There are 5 ways to turn a row about zero (a turn may also mirror it). The second row of each pair is the first, turned, with some noise. The first 45 pairs use one turn. New pairs use 3 turns, one after the other, and a turn may come again.
Some pairs, each with its turns in order after it:
[-3.12 -1.56 2.38 3.80 -0.02 -2.74 -2.20 3.88]
[2.19 3.74 0.97 -2.13 -0.55 -0.81 6.14 -0.33] => Z_230

[3.68 -0.70 3.26 -0.03 0.20 0.82 2.42 -0.47]
[-2.27 0.75 0.04 1.78 -2.18 2.73 -1.97 2.39] => Z_397

[0.31 1.87 -1.82 0.43 3.92 0.99 -0.34 -2.46]
[0.73 1.69 -1.71 2.08 0.15 2.66 3.25 1.35] => Z_426

[-1.39 3.53 -2.75 3.24 -2.89 -2.62 -1.94 -3.67]
[-2.95 -2.44 2.34 0.85 -0.44 4.83 -3.62 -2.97] => Z_212

[-2.85 3.87 -3.82 1.32 -1.55 2.79 4.13 -3.36]
[-4.39 -7.17 0.30 1.46 0.83 0.31 1.26 -1.12] => Z_230

[1.44 0.88 1.74 3.68 3.33 0.06 -1.13 0.82]
[0.98 -0.35 -0.91 2.11 -1.81 3.42 0.56 -3.09] => Z_247

[-3.41 -1.73 -3.98 3.18 1.68 3.04 -0.02 -2.26]
[3.56 3.15 2.18 1.41 -2.43 4.00 1.66 -1.91] => Z_426

[1.63 -1.06 2.93 1.45 3.03 -1.87 0.46 2.61]
[3.15 -0.32 -2.81 -0.66 2.22 1.46 1.98 2.53] => Z_212

[1.17 4.07 3.01 3.28 2.54 3.44 -1.68 0.29]
[-2.88 2.69 1.78 4.63 2.59 -0.53 2.03 2.84] => Z_230

[2.23 -0.48 -0.04 0.71 0.18 3.83 0.64 1.97]
[3.97 0.51 -1.19 -1.18 1.62 0.25 -1.79 0.69] => Z_426

[-1.54 -3.12 -0.07 -3.21 -3.54 1.08 1.33 4.10]
[-4.77 -1.49 0.26 -1.36 -0.83 -1.81 -1.57 4.52] => Z_247

[3.03 3.96 -3.28 2.65 2.83 -2.49 3.26 2.84]
[1.70 6.07 -1.97 4.73 -2.37 1.76 -1.21 0.43] => Z_247

[3.53 2.49 2.09 3.72 3.43 -0.16 -0.94 0.91]
[-1.90 3.51 -0.70 1.59 2.55 1.49 1.38 4.50] => Z_230

[-3.50 2.69 -2.11 -2.65 -2.49 -3.64 -1.64 -3.69]
[-7.08 -2.42 0.42 -0.01 0.76 0.88 -1.71 -2.61] => Z_212

[1.33 -0.01 -0.70 0.14 1.22 1.23 -1.50 1.82]
[-0.98 1.62 1.93 -0.29 -0.65 0.26 -0.82 1.45] => Z_230

[0.40 0.56 1.84 0.38 -3.93 -1.78 1.26 -3.37]
[2.53 -1.72 2.66 1.29 1.12 -2.79 2.38 1.75] => Z_247

[-2.06 1.93 -0.04 2.10 -0.76 -2.04 2.26 3.50]
[-2.09 0.09 2.24 2.15 1.63 1.27 -4.07 -0.39] => Z_426

[-3.06 2.69 0.14 3.09 -1.69 -2.19 2.79 -3.35]
[-0.09 -4.44 -2.96 1.21 1.74 0.08 4.45 -0.65] => Z_230

[-2.59 1.67 3.87 -1.97 1.64 -0.91 0.45 1.19]
[-1.46 3.25 0.30 -3.15 -0.80 -1.79 0.72 2.45] => Z_397

[0.62 2.42 1.33 2.03 3.49 2.78 4.20 -0.40]
[4.10 1.09 1.09 0.22 -2.74 4.28 -2.10 0.61] => Z_247

[-0.98 3.88 2.23 -1.67 2.52 3.99 -1.42 2.61]
[-2.03 2.64 4.54 4.71 0.40 1.82 0.00 -0.91] => Z_230

[-3.18 -3.15 2.90 -2.91 -1.42 -0.70 -4.06 -3.56]
[-1.12 -4.05 0.62 -4.79 2.29 -2.23 3.88 -1.39] => Z_247

[3.57 -4.13 1.64 3.09 -4.13 -1.08 -3.09 -2.84]
[-0.90 3.40 4.40 0.42 -0.85 5.67 3.31 1.37] => Z_212

[-1.31 -2.76 1.98 1.17 -2.73 -1.23 0.92 0.75]
[-0.47 -0.53 3.18 -1.69 0.37 -2.18 -1.36 -2.20] => Z_426

[1.74 0.91 3.10 -2.41 -2.92 1.59 -1.28 -3.02]
[0.50 -4.17 -2.83 -1.84 0.18 -1.96 2.07 -2.15] => Z_426

[4.12 -1.23 -3.80 -0.20 1.46 -1.37 -1.06 1.54]
[-0.89 0.98 -0.32 -3.37 -1.86 1.80 -2.65 3.80] => Z_230

[3.35 1.21 2.41 -3.19 -2.11 -1.77 -2.66 -0.08]
[-2.55 2.20 4.04 3.54 -0.06 -1.45 0.55 0.81] => Z_397

[-0.44 1.23 0.00 -0.43 -1.29 -4.03 -1.84 -2.14]
[0.35 1.52 3.23 0.24 3.27 -1.75 -1.31 -0.18] => Z_397

[1.95 -1.40 -3.96 -1.15 0.78 -3.37 2.50 0.89]
[-0.73 -1.79 -3.69 0.83 -3.82 0.94 2.61 -0.96] => Z_212

[0.81 -1.99 -2.07 1.89 -0.07 0.13 2.45 -1.34]
[2.23 -0.48 -2.01 1.28 1.45 0.55 -1.35 2.28] => Z_247

[-2.30 3.28 1.05 0.98 -3.83 2.97 -1.34 3.29]
[0.57 2.39 1.50 -4.35 0.16 -0.70 -5.23 -0.49] => Z_212

[-2.65 -2.97 -0.28 -2.08 -1.09 -4.02 -4.04 -2.91]
[1.26 1.99 4.10 -0.63 5.51 0.44 2.57 -0.82] => Z_397

[-1.50 -3.94 3.97 -0.83 -3.13 2.84 3.68 -2.16]
[-1.46 1.16 4.18 0.44 -1.93 -2.87 0.50 6.21] => Z_212

[3.94 2.46 -4.17 -0.78 2.99 1.84 -2.09 -2.39]
[2.99 2.97 -1.84 -0.33 0.97 -1.52 -3.87 -4.77] => Z_247

[1.52 -0.10 -0.45 -2.70 -2.21 -0.64 -3.01 -1.10]
[-2.77 1.53 1.39 -1.49 0.22 0.55 2.10 -2.46] => Z_212

[-1.82 2.75 3.49 -1.93 3.64 -0.20 -4.12 -0.07]
[0.51 3.82 0.12 5.69 -2.37 1.39 0.96 -0.57] => Z_230

[0.22 0.57 -1.37 -0.36 0.98 2.25 -1.18 3.78]
[2.60 0.26 -0.81 0.96 -0.92 0.30 -2.83 2.65] => Z_426

[1.01 1.58 -1.68 1.55 -3.50 2.42 2.89 4.06]
[2.82 0.57 0.15 -3.53 -4.64 -0.57 -2.85 -0.15] => Z_212

[-1.64 -2.71 -2.90 -0.77 1.22 -3.99 -3.01 -0.90]
[-2.58 1.62 2.47 -0.64 -4.49 -0.29 2.06 1.83] => Z_426

[-2.98 1.04 -3.59 3.79 -0.25 -1.05 3.41 2.18]
[2.20 -0.93 -3.64 -3.07 0.11 -0.92 -3.11 -3.89] => Z_397

[2.77 3.45 1.88 2.58 -1.75 -1.95 -2.98 2.08]
[-1.48 0.36 2.09 4.80 -1.50 -0.93 1.65 -3.50] => Z_247

[2.16 -2.37 3.36 -2.97 2.84 0.76 -0.94 -3.83]
[-0.68 0.07 3.45 0.51 -0.22 3.58 1.73 5.08] => Z_397

[3.66 1.16 -3.33 -0.77 3.52 -0.86 3.89 0.07]
[1.09 -2.96 2.52 -1.23 -4.78 1.20 -3.33 -0.99] => Z_397

[-1.72 0.10 0.26 -0.70 -4.17 0.87 -1.17 -1.53]
[1.89 2.38 -1.10 2.60 2.08 -1.03 1.28 0.10] => Z_397

[2.76 -3.35 -3.86 -2.43 2.75 3.64 0.23 1.11]
[4.09 4.90 -3.04 -2.15 -1.97 -0.63 -0.10 2.19] => Z_426

New pairs. What belongs after each?
[3.41 -3.01 2.91 3.49 3.08 2.07 0.79 -2.48]
[2.84 1.53 -1.60 -0.58 2.25 -0.72 -3.23 5.64] => Z_397 Z_397 Z_247

[3.33 0.73 -2.20 -1.05 -4.04 -2.15 -2.47 -3.93]
[-0.18 -1.16 -1.22 -4.55 0.92 -0.45 5.51 -1.75] => Z_397 Z_397 Z_397

[3.21 -0.51 0.98 -2.50 -1.28 -1.11 -4.05 -3.21]
[2.35 -5.57 -1.64 1.07 0.72 -1.91 -1.54 -0.36] => Z_397 Z_230 Z_212

[-1.07 -0.47 2.23 1.64 -4.14 4.19 2.72 -1.14]
[-1.09 0.31 3.31 -0.44 -1.60 -4.92 -3.16 2.28] => Z_247 Z_230 Z_397

[-1.89 1.91 -1.78 2.29 0.62 4.21 -3.45 2.53]
[6.63 -0.41 -0.08 0.23 1.12 -1.67 2.11 -1.49] => Z_212 Z_247 Z_247

[1.71 -4.25 -2.32 0.29 0.21 2.71 -1.54 3.73]
[3.74 -2.03 2.52 0.55 3.75 -3.03 -0.21 0.64] => Z_247 Z_426 Z_230

[-3.66 -2.31 4.14 -2.69 -2.34 3.44 2.03 -1.50]
[-3.07 3.97 -2.92 -4.14 0.68 -0.13 -3.61 -1.06] => Z_212 Z_212 Z_247

[-1.94 3.81 -0.69 1.10 -3.22 -0.89 -3.46 3.69]
[2.87 -0.88 0.60 -0.42 0.34 -4.61 4.06 2.91] => Z_212 Z_230 Z_230

[1.62 -0.03 2.98 -2.21 -1.18 4.25 1.11 2.84]
[4.99 -0.78 -2.43 -1.92 0.96 1.39 0.22 2.63] => Z_212 Z_230 Z_426

[2.91 -1.89 -1.49 -1.65 -4.21 -4.22 0.38 -0.60]
[-1.86 -0.07 1.94 3.99 1.89 1.04 3.82 3.06] => Z_212 Z_230 Z_212

[1.56 -0.97 -3.51 -4.22 3.48 2.15 -0.50 3.56]
[-4.60 -1.88 2.96 3.07 3.17 0.30 1.26 3.39] => Z_212 Z_397 Z_397

[1.55 3.47 -1.35 -3.81 0.32 1.69 -2.59 -0.42]
[-1.53 -0.41 0.96 4.40 -3.46 -0.64 2.22 0.19] => Z_397 Z_397 Z_230

[-2.44 3.41 -0.01 0.12 3.84 -0.30 2.26 1.65]
[1.89 -3.00 -2.00 -4.93 -0.08 -0.64 0.68 0.89] => Z_397 Z_230 Z_426

[2.74 -3.99 -3.97 -0.68 -3.32 -3.13 -1.05 2.19]
[-4.30 0.94 0.48 -2.12 -5.74 -0.56 -2.84 1.59] => Z_230 Z_426 Z_426

[3.92 -2.76 1.85 -2.81 1.21 -0.88 -0.71 1.37]
[-2.12 2.43 0.02 -0.75 -2.99 0.08 4.60 -0.15] => Z_247 Z_230 Z_212

[1.20 1.93 3.03 -1.31 0.41 -4.02 -1.08 3.93]
[-2.22 -0.06 0.04 4.94 4.31 -1.22 0.64 1.39] => Z_230 Z_247 Z_397

[0.26 -4.00 -3.56 -2.95 3.57 -2.05 4.22 -0.61]
[1.21 4.03 0.80 5.69 -0.79 0.36 -4.70 0.20] => Z_426 Z_426 Z_212

[-1.44 -3.14 0.07 -2.01 -4.22 1.52 -1.90 1.08]
[-1.66 -4.31 1.82 2.37 -1.49 -0.82 -0.80 -2.61] => Z_230 Z_230 Z_397

[-3.48 2.66 3.12 -4.10 2.73 0.76 0.51 3.26]
[4.12 -2.67 -0.05 3.17 2.01 -4.81 -1.32 -0.92] => Z_426 Z_426 Z_426

[-3.33 -0.23 3.99 -2.56 3.34 1.33 2.79 2.04]
[5.65 -3.68 -0.35 0.74 -2.09 0.65 0.22 -2.97] => Z_212 Z_212 Z_397

[0.13 1.77 -1.82 1.26 -2.47 -2.06 -2.75 0.42]
[3.57 -1.62 1.97 -0.28 -1.77 -2.01 0.16 -0.41] => Z_247 Z_247 Z_212

[-0.34 3.36 -1.25 -0.62 1.48 0.41 -3.16 -3.15]
[2.68 -3.39 -0.49 -0.50 0.35 -3.02 2.45 0.14] => Z_230 Z_426 Z_426

[2.18 0.04 2.37 -1.05 4.17 3.73 -2.77 -2.88]
[0.17 -0.47 0.81 2.56 -2.56 1.40 -1.09 6.37] => Z_230 Z_230 Z_247

[-2.29 -1.60 3.54 3.19 -4.22 0.27 2.51 3.36]
[7.26 -1.90 -0.56 -1.07 -1.85 -1.52 1.02 -1.33] => Z_247 Z_397 Z_397

[-1.32 3.83 0.35 3.94 0.67 1.30 2.03 2.65]
[5.19 2.52 2.92 -0.56 -1.21 0.63 -1.01 1.00] => Z_212 Z_212 Z_247

[1.94 -2.53 -1.18 3.32 -1.68 -0.42 -4.22 1.31]
[1.47 -4.97 -0.16 -1.28 -3.73 1.79 0.81 0.47] => Z_247 Z_247 Z_397

[3.43 -1.04 2.76 3.40 0.42 0.96 -2.60 0.33]
[3.21 -0.78 -3.41 2.41 -0.60 0.09 1.78 -3.02] => Z_212 Z_426 Z_212

[3.63 -2.32 -0.49 1.11 3.78 -0.86 -3.24 0.46]
[-4.83 -0.80 2.63 -2.00 -1.23 0.58 -3.02 -0.47] => Z_426 Z_397 Z_212

[3.58 0.68 -0.38 -0.27 4.11 0.61 2.95 0.90]
[-2.33 -1.18 1.51 -2.28 4.65 -0.65 -1.69 1.43] => Z_247 Z_247 Z_397

[0.25 -1.11 3.97 -3.34 1.42 2.20 -2.19 2.85]
[0.10 1.13 2.59 4.40 -1.18 3.57 -2.58 0.97] => Z_212 Z_426 Z_426

[-2.50 1.94 1.57 4.10 3.85 2.65 -2.51 2.27]
[-1.85 0.07 1.32 -5.15 -3.42 -4.38 -0.74 0.93] => Z_426 Z_230 Z_397

[-3.91 0.11 -0.31 2.35 0.31 3.26 -2.00 2.40]
[-3.67 -0.63 2.08 -2.85 -1.51 -2.33 -1.60 -1.79] => Z_426 Z_230 Z_397

[4.12 -2.59 -0.92 2.88 -3.03 2.58 4.03 2.57]
[2.24 -3.87 -0.81 -1.77 1.07 -6.42 -1.80 1.77] => Z_247 Z_426 Z_426

[3.66 3.72 0.80 -2.65 0.68 -0.48 4.12 -1.59]
[-1.31 -3.68 4.90 2.37 0.15 2.38 1.49 0.24] => Z_247 Z_397 Z_426

[1.95 1.60 3.59 2.10 0.03 1.12 -1.77 0.21]
[-3.18 0.98 -2.12 1.37 2.34 -1.49 0.20 1.67] => Z_397 Z_426 Z_397

[1.89 -3.04 0.56 3.68 0.59 2.78 -2.57 -0.56]
[1.05 -0.30 0.46 3.91 3.27 0.88 -0.60 3.78] => Z_397 Z_426 Z_230

[1.12 -0.01 4.06 -0.40 -3.36 0.49 -2.49 3.24]
[-2.80 0.73 -2.91 -1.23 -3.16 -0.55 1.52 3.90] => Z_397 Z_397 Z_426

[1.33 -3.05 -3.94 2.38 -1.31 3.90 -2.54 -1.10]
[-2.18 0.70 -3.43 1.14 -0.22 -4.46 -3.67 -2.45] => Z_230 Z_212 Z_212

[-2.91 1.86 -3.00 0.96 -2.73 -3.26 1.93 -2.33]
[3.30 -4.39 -1.56 2.93 -2.31 -1.92 0.62 -0.65] => Z_212 Z_397 Z_212

